There are 11 hidden switches. A switch that is on adds its own fixed numbers to the row, and there is some noise. The rows also spread widely along 14 directions, which tell nothing about the answers.
(in the rows, 128 means zero)
Some rows, each with its switches (1 for on, 0 for off) after it:
[138 144 172  69  85 128 162 125 201 115 163 155 178  59 134 193 139 182
 140  99 119 120 121 114 148 110 166 115 153 131  88  60 127 152 142 149
 153  84 147 106 123]  0 1 1 0 1 0 0 0 0 1 1
[ 96  88 144 117 118 138 156 128 172 126 140 167 136  72 126 172 160 123
 129  96 120 132 159 190 199 152 133 119 158 139 105 136 113 139 149 146
  74 141  64  79 123]  1 0 1 1 0 1 1 1 0 0 0
[164  89 149 140  96 180 117 136 138 113 140 139 150 124 101 125 121 142
 163 118 138 175 136 120 145 157 163 114 146 103 179 122  99 139 117 122
 103 160 100 112 179]  1 0 1 0 1 0 0 0 1 0 0
[190 133 157  69 137 116 121 164  53 119 123 118  77 134 135  83 119 135
 119 122 139  99  72 118  90 107 168 152 138 116  71 158  87 121 112 178
  88 100 101 146  92]  1 1 1 0 1 1 0 0 0 0 0
[220 148 145  94 116 160 112 158  93 111  95  98 104 124 137 119 152 120
 112  85 156  82 196 111 122 135 151 170 164 124 111 182 127 154 108 130
  69 107 135 143 127]  0 1 1 0 0 0 1 1 0 0 1
[ 68 130 144 142 148 108 161 115 157 126 168 168 154 100 135  97 102 132
 159 154 115 142  71 159 135 161 144  66  98 113 108 139 111 154 140  81
 129 141 111 155 119]  1 0 0 0 0 0 0 1 0 0 1
[152  93 142 135  55 198 110 119 127 125 141  80 128 128 118 150 117 106
 144  91 193 117 181 104 116 126 132 136 174 157 153 154 148 145 124 147
  50 125 100 106 129]  0 1 1 1 0 1 0 0 0 0 1
[ 93  70 118 147 130 140 128 137 196 116 199 127 158 128 110 168 115 131
 131 102 184  95 100 129 135 144 155 114 150 125 163  92 143 128 156 211
  96 130  91 116 110]  1 1 1 1 1 0 0 1 0 0 1
[118 143 135 113 148 112 167 129 172 117 175 138 166  95 124 128 129 141
 160 115 158 108 121 108 108 132 166  98 128 104 105 117 143 184 150 116
 147 128 136 154  95]  1 1 1 1 1 1 1 0 1 0 1
[167  78 145 127 117 151 117 123 166  93 172 108 136 149 120 181 104 130
 144 118 150 123 117 135 137 141 162 116 181 127 134  85 102 121 158 163
  68 125  74 109 129]  1 1 1 0 1 0 0 0 1 1 1
[176  77 143 132 110 162  76 181  77 127  98 107  86 129  98 132 158 141
 114  95 189 153 163 118 118 140 188 131 164 128 123 198  92 119 126 182
 109 122  75  79 162]  1 0 1 0 0 0 0 1 1 1 1
[150 144 134  88  86 150 138 126 121 112 105  94 166  94 104 119 150 181
 135 103 151 126 142  79 125  97 137 121 130 145 135 172 137 176  91  85
 205 125 188 106 100]  1 0 1 1 1 1 0 0 0 0 1
[180  91 134  95 103 135 127 158 126 103 154 116 137 134  97 157 145 199
 118 126 122 137  80 140 153 114 156 151 160 132 123 115 114 142 150 141
 172 128 127  96 121]  0 1 0 1 1 0 0 1 1 0 0
[167 101 122 125  99 159 134 243 136 128 215 125 121 156  83 134 166 191
  91  98 171  82 162 111 132 127 185 220 147  94 111 146 170 165 199 193
 136 145 159 147 132]  1 1 1 1 0 1 0 1 0 0 1
[ 89  96 118 123 160 114 131 105 163 112 135 117 143 142 108 124 143 154
 131 116 169 142 131 152 156 123 125  68 116 152 104 150 128 153 135 131
 161 134 108  91  87]  1 1 1 0 0 0 0 0 0 0 1
[121 122 147 155  97 159 133 128 121 122 146 127 140 159 116  65  93 132
 161 152 142 151  82 105  93 139 137 104 104 118 160 148 116 139 107 110
 102 148 123 151 138]  0 1 1 0 0 0 0 0 0 0 1
[159 113 123 121 122 176 159 161 167  85 163 112 164 187 108  93 148 152
 150 100 141  77 166 132 184 136  82 187 100  89 167 129 164 164  95 164
  86 169 168 187  91]  1 0 1 0 0 1 0 0 0 1 1
[174  80 124 114 125 165 110 135  97 117 152  69 120 141  94 114 135 163
 141  93 210  99 164 120 108 117 144 123 159 119 125 173 143 171 126 153
 123 129 118 139  78]  1 0 1 1 1 0 0 0 1 1 1
[139  83 110 110 225 109 122 105 190  87 123 118 163 161 105 144 176 146
 153  81 199 117 170 141 183 141 120  75 126 113 145 108 137 169 113 182
 146 134 102 115  83]  0 1 1 0 1 0 0 0 1 0 0
[157 104 149 131 186 103 128 194 111 111 175 173  82 143 119 114 143 122
 124 123 122 119 131 155 139 168 197 146 144  75  52 126  94 130 185 167
  75 144  78 153 143]  1 1 1 1 0 0 0 0 0 1 1
[ 92  68 104 166 140 129 125 173 147 148 174 112 113 155  93 135 163 156
  96 100 208 126 176 166 141 120 152 119 134 130 114 180 141 139 182 191
 122 164  83  93 112]  1 0 0 0 1 0 1 0 0 1 1
[160 113 187  99  62 171 176 127 149 153 139 146 152  72 131 151 149 198
 150 110 121 143 142 119 136 115 161 127 164 137 130 125 113 163 163 109
 108 128  91  82 125]  0 0 1 1 1 0 1 0 0 0 0
[145 124  69 145 158 127  96 148 157  52 120  77 149 187 102 130 130  91
  91 105 150  82 154 118 161 140 114 155 140 135 176 149 131 121  91 134
 139 151 198 145 131]  1 0 1 0 1 0 0 1 0 0 1
[126 102 131 113 164 108  96  97 103  88  78 110 110 136 108  99 150 126
 158 114 156 168 164 128 161 146 131  55 127 137  84 198 104 154 105  86
 161 132 102  91 120]  1 1 1 1 0 0 0 1 0 0 1
[158 135 168  95  37 162 162 150 122 137 139 111 146 122 125 111 135 203
 146 125 134 131 107  99 115 101 131 151 124 138 132 168 136 160 129 111
 142 132 140 123 114]  0 0 0 0 1 1 1 1 0 0 1
[118  85 111 168 122 157 124 153 141 133 164 113 160 146  84 114 140 150
 144 113 200 146 128 110 110 134 147 113 125 108 197 155 147 167 127 151
 146 176 114 128 130]  0 0 0 1 1 1 1 0 1 0 0
[174 153 169 122 120 139 130 100 168  56  97 119 168 157 143 129 114 122
 182 137  91 150 126  76 154 163 126 101 142 117 155 116  88 139  98  57
 114 130 148 138 159]  0 0 1 0 0 0 0 1 0 1 1
[130 159 141  99  50 138 136  99 152  92 137  94 162 103 132 134 117 128
 164 109 139 130 170  93 136 114 111 111 143 144 103 152 161 177 115  59
 151 126 179 138 129]  0 1 0 1 1 1 1 1 0 0 1
[130 169 125 128 106 124 143 130 183  85 126 117 179 126 128 147 125 115
 125 114 126 121 134  85 128 124 133 127 136 136 153 115 127 141 107 102
 149 131 189 135 143]  0 0 1 0 1 1 1 0 0 0 1

New rows, each followed by its switches (1 for on, 0 for off):
[139 138 132 131 177 109 109 137 114  95 110 152 138 110 116  77 137 114
 172 113 145 159 136 120 130 177 158  76  98  69 127 173 102 160  77 101
 152 153 125 169 158]  1 0 0 0 1 0 1 1 1 1 1
[148 140 149  83  75 146 131 122 108 116 106 123 143  83 126 107 132 159
 143 108 123 133 113 126 142 120 122 123 120 135 121 162 124 148  72 107
 151 115 155 125 127]  0 0 0 0 1 0 0 1 0 0 1
[165 100 154  99 177 104 150 138 137  91 145 145 126 162 127 116 128 164
 151 147 104 135  58 148 154 137 151 118 133 104 102  99  75 126 151 144
 119 134  89 130 103]  1 0 1 0 1 0 0 0 1 0 0
[139 162 152  96 117 117 174 165 143 140 168 121 127  81 149 134 144 159
 106 111 144  62 143 115 102 108 176 150 157 130  55 156 145 174 190 118
 128  90 153 148  79]  1 0 1 1 0 0 1 1 0 0 1
[107 100 142 134 151  96 170 132 170 101 164 156 143 145 107 129 146 185
 141 151  93 160 100 162 172 138 145  98 127 115  91 124  92 149 180  85
 168 172 104 104 113]  1 0 1 1 1 0 1 0 0 1 1
[176 158 125 107 135 144 128 114 100 107  92  87 121 123 132  85 136 107
 138 103 163  96 202 108 117 125 124 118 134 135 111 191 131 174  88  75
 104 129 157 149 109]  0 1 1 0 1 0 0 0 0 0 1
[132  89 125 149 108 178 137 129 106 139 109 106 124 130 109  77 144 123
 154 110 189 131 158 123 119 124 123 113 127 133 173 187 129 150  93 148
  88 156  85 103 113]  0 1 1 1 1 0 0 0 1 0 0
[137 124 145 145 187 100 145 143 208  64 153 148 145 171 149 160 126  91
 156 122 114 107 127  94 156 157 161 128 153 101 123  66  99 107 178 161
  77 139 110 136 144]  1 0 1 1 1 0 0 0 0 0 1
[ 92 128 133 117 122 121 148 116 130  99 158 142 146 109 115  54 108 123
 183 132 136 135  92 126 125 134 121  86  86  90  98 134 133 158  77 121
 151 138 148 172 106]  1 1 1 1 1 0 0 0 1 1 1
[174  70 151 117  85 157 133 163 133 112 133 102 104 174 118 156 156 158
 128 103 158 113 141 122 149 119 135 172 170 145 131 153 119 118 165 197
  67 139  60  75 117]  0 1 1 1 1 1 1 1 0 0 1
[189 161 126 115 118 145 107 174 104  69  72  92 121 154 131  91 146  89
 126  98 135  97 159  66 123 127 136 179 138 112 138 177 123 121  72 148
 117 119 182 148 144]  1 0 1 1 0 0 1 1 1 0 1
[193 152 140  85 133 129 125 136 114  73 115 113 129 134 124  92 158 132
 164  95 132 112 198 124 170 140 116 144 124  90  80 163 155 188  98  90
 134 130 171 179 121]  0 1 0 1 0 0 1 1 1 0 1
[112 152 114 119  73 138 163 165 128 120 158 108 115 105 134  72 132 103
 125 111 153  72 176 127 122 107 121 167 123 121  77 183 172 157 121 135
 102 126 172 159 105]  1 1 1 1 1 0 1 1 1 0 1
[178 119 144 116 138 142  89 107 109  83 135  72 124 169 129  96  93 108
 168 115 186 112 145  77  96 141 141  94 156 112 137 159 119 156 118 116
  93 118 126 171 114]  1 0 1 0 1 0 0 1 0 0 0
[101 102 117 129 138 138 125 104 109 130 144 110 128 125  98  74 133 140
 134 111 188 137 158 178 132 128 109  73 112 125 109 191 140 182  98 112
 127 147 112 143  87]  0 1 1 0 0 0 1 0 0 1 0
[122  92 152  84  94 110  77 123 141  83 164 159 134 103 103 183 101 133
 127 102 109 184  73 167 168 147 157 105 154 120  71  73  96 106 117 171
 143 109 122 116 164]  1 0 1 0 0 1 1 0 0 0 1
[184 101 136 101 126 152 145 123  67 111  86 100  92 129 115  87 160 158
 132 123 124 111 155 167 162 132 108 137 141 142 108 218  97 161  97  75
 104 151  95 104  90]  0 1 1 1 1 0 0 1 0 1 1
[167 198 147 100 112 127 117  95 149  82 121  62 144 119 171 138  87  62
 147 101 176  70 171  56  65 107 140 103 174 145  92 128 145 155 116 103
  85  61 183 184 102]  0 0 1 0 0 0 1 0 1 0 1
[119  79 142 131 117 133 116 125 126 112 131 119 125 161 112 104 127 152
 157 121 162 154  98 131 145 136 119  97 116 128 141 155 117 125 115 166
 119 142  87 115 124]  0 0 0 0 1 0 0 1 0 0 1
[114 115 175  98  74 135 152 101 186 123 144 150 154  68 146 179 120 140
 178 110 131 158 129 124 146 140 159  73 158 138  99 113 104 143 153 120
 102 108  73  86 137]  1 0 1 0 1 1 1 1 1 0 1
[128  94 108 137 120 136  95  88 130  69  90  79 120 155 117 125 123  82
 145 116 159 139 169 148 168 143  85  89 151 159 132 181 107 123  79 106
 106 139 117 103 127]  0 0 1 0 1 0 0 1 1 1 1
[133  91 115 141  57 205 115 111 140 133 148  67 158 127 104 112 124 141
 147  85 210 117 215 126 139 122 100 115 143 138 192 196 172 178 104 117
  94 159 132 128 117]  1 0 0 0 1 0 1 1 0 0 0
[169 158 145  67 102 151 178 126 174  95 143 109 164  91 147 134 146 134
 160  87 138  60 178 108 158 113 116 156 150 113 110 126 163 187 117 126
  95 109 159 154  75]  1 1 1 1 1 1 1 1 1 0 0
[152 188 119 134 165 123 169 168 146 109  70 108 138 141 153  78 183  98
 126  97 154  74 216  61 123 105 138 153 117 119 133 191 143 153 115 126
 111 142 161 127 114]  1 1 0 1 1 0 1 0 0 0 0
[146 115 121 146 189 127 129 154 169 115 101 173 148  76 115 185 175 113
 109  95 131 139 169 155 167 178 190 109 160 119 157 118  77 131 122 130
 118 145  92  81 176]  0 0 1 0 1 0 0 0 1 1 1
[102 109 136 156 135 126 156 157 192 121 221 136 140 167 124 111 113 131
 159 127 178 109 154 105 116 139 165 112 124  95 106 106 153 155 204 163
  90 146 116 165 126]  1 1 1 0 1 0 0 0 0 0 1
[150 144 115 119 100 146 132 147  79 152 155 101 112  75 113 115 108 143
  80 132 149  98 127 148  75 115 181 128 160 154  92 188 115 164 142  61
 135 124 151 128 112]  1 1 1 0 1 0 0 0 0 0 1
[109 154 111 127 170 108 135 137 116 107  71 122  92 100 153 110 156  30
 118  96 165  87 197 138 132 130 130 120 140 154  70 191 124 128  98 146
  65 108 109 113 111]  0 1 1 1 0 1 0 0 1 0 1
[187 121 155  55 116 124 134 102 113  76 141  82 126 146 135 103 125 168
 172 101 142  87 146 120 151 112 101 130 140 110  71 151 144 180 120 115
 127 109 152 176  59]  1 0 1 1 1 0 1 1 0 0 1
[144 141 131 121 126 123 109 131 101 133 127 104 116  92 129 122 118 109
 129 107 183 126 157 117  82 122 183  86 151 131  86 176 121 153 130 112
 122 110 113 127 131]  1 1 0 0 1 0 1 0 1 0 1
[ 97 100 123 130 159 134 120 100 108 140 137 117 140  91 104 115 123 139
 144 113 191 139 110 146 109 138 150  59 121 138 123 182 129 177 109 105
 147 137  91 118  87]  1 1 0 1 0 1 0 0 0 0 1
[153 155 174  87 121 113 141 139  95 109  77 111  97 159 155  65 134 124
 158 122 146 125 109  74 100  97 131 120 104 130  68 182 103 123 104 164
  96 100 101 123  93]  1 1 1 0 0 1 1 0 0 0 1
[128  56 128 150 122 152 119 133 171  79 114 115 139 208 103 127 146 125
 160 111 152 151 136 135 193 155  97 127 124 124 188 148 105 104 101 190
  70 180  59  81 138]  1 1 1 0 1 1 1 1 0 1 1
[232 116 154 109 130 178 129 147 133 126 106 114 142 123 129 186 158 166
 108  92 135  99 144 133 140 139 172 161 181 139 172 128 100 141 133 138
  69 127  83  92 127]  0 1 0 0 0 0 1 0 0 0 1
[151  84 129  97 155 116 103 142 102 124 144 152 120  84  92 142 153 171
 122  95 154 149 106 197 153 156 167  99 136 102  96 146 107 157 105 157
 155 131  83 121 127]  0 1 0 0 1 0 1 1 1 1 1
[160  91 135  82 109 120 107 101 126  71  85  89 104 173 118 135 153 137
 129  96 136 149 190 161 206 102  76 123 152 159  73 157 115 123 108 145
 118 129 119  81 108]  0 0 1 0 1 0 1 0 0 0 0
[119 160  99 165 193  89 111 194 145 100  97 115 124 169 114  97 169  99
  90 107 181 111 182  70 105 141 179 120 120 115 128 198 122 137 142 140
 167 137 166 126 150]  1 0 1 0 0 0 1 1 0 0 1
[131  41 165  96 106 145 134  96 138 115 172 104 104 156 128 125 117 154
 194 108 188 129 126 148 151 110 115  92 146 132  71 120 133 137 163 209
  62 117  31 105  67]  1 1 1 1 1 0 0 0 1 0 1
[152 152 125 127  98 137 134 152  94 125 141  97 106  69 137 155 103  91
  90 130 134  89 124 121  72 121 190 142 194 158  92 168  93 132 150  83
  97 109 132 118 124]  1 0 1 1 1 1 0 0 1 1 1
[ 97 123 170 136  74 134 179 167 131 169 154 161 124  82 125  97 145 167
 165 144 157 160 112  89  89 125 188 103 121 125  97 175 121 163 177 115
 138 130  85  95 143]  0 1 1 1 1 1 0 1 1 0 1
[112 137 113 132 107 135 180 124 179 102 148  81 149 130 128 138 156 152
 118 128 142  88 200 148 160 107 106 126 153 162  90 184 155 186 176  51
 145 138 160 106  72]  1 0 1 1 0 0 1 1 1 1 1
[172 102 133 105 112 152 128 144 125 118 129  93 124 158 113 150 156 168
 108 105 158 116 149 141 155 105 127 153 153 157 123 150 131 147 139 153
 108 133 112  96  98]  0 1 0 0 0 1 0 0 0 0 0
[162  91 151 151 175 118 144 186 109 125 178 166  95 154 121  95 135 143
 158 144 135 127  90 142 122 174 190 138 132  73 108 141  97 144 186 149
  80 162  53 158 145]  0 1 0 1 1 0 0 1 1 0 1
[218 127 168  45  70 156 144 158 112 112 163 163 145  73 107 140 137 222
 131 111  70 129  94 155 170 137 162 174 141  98  95 100 112 170 111 103
 157 119 165 147 144]  0 1 1 0 1 0 0 1 0 0 1
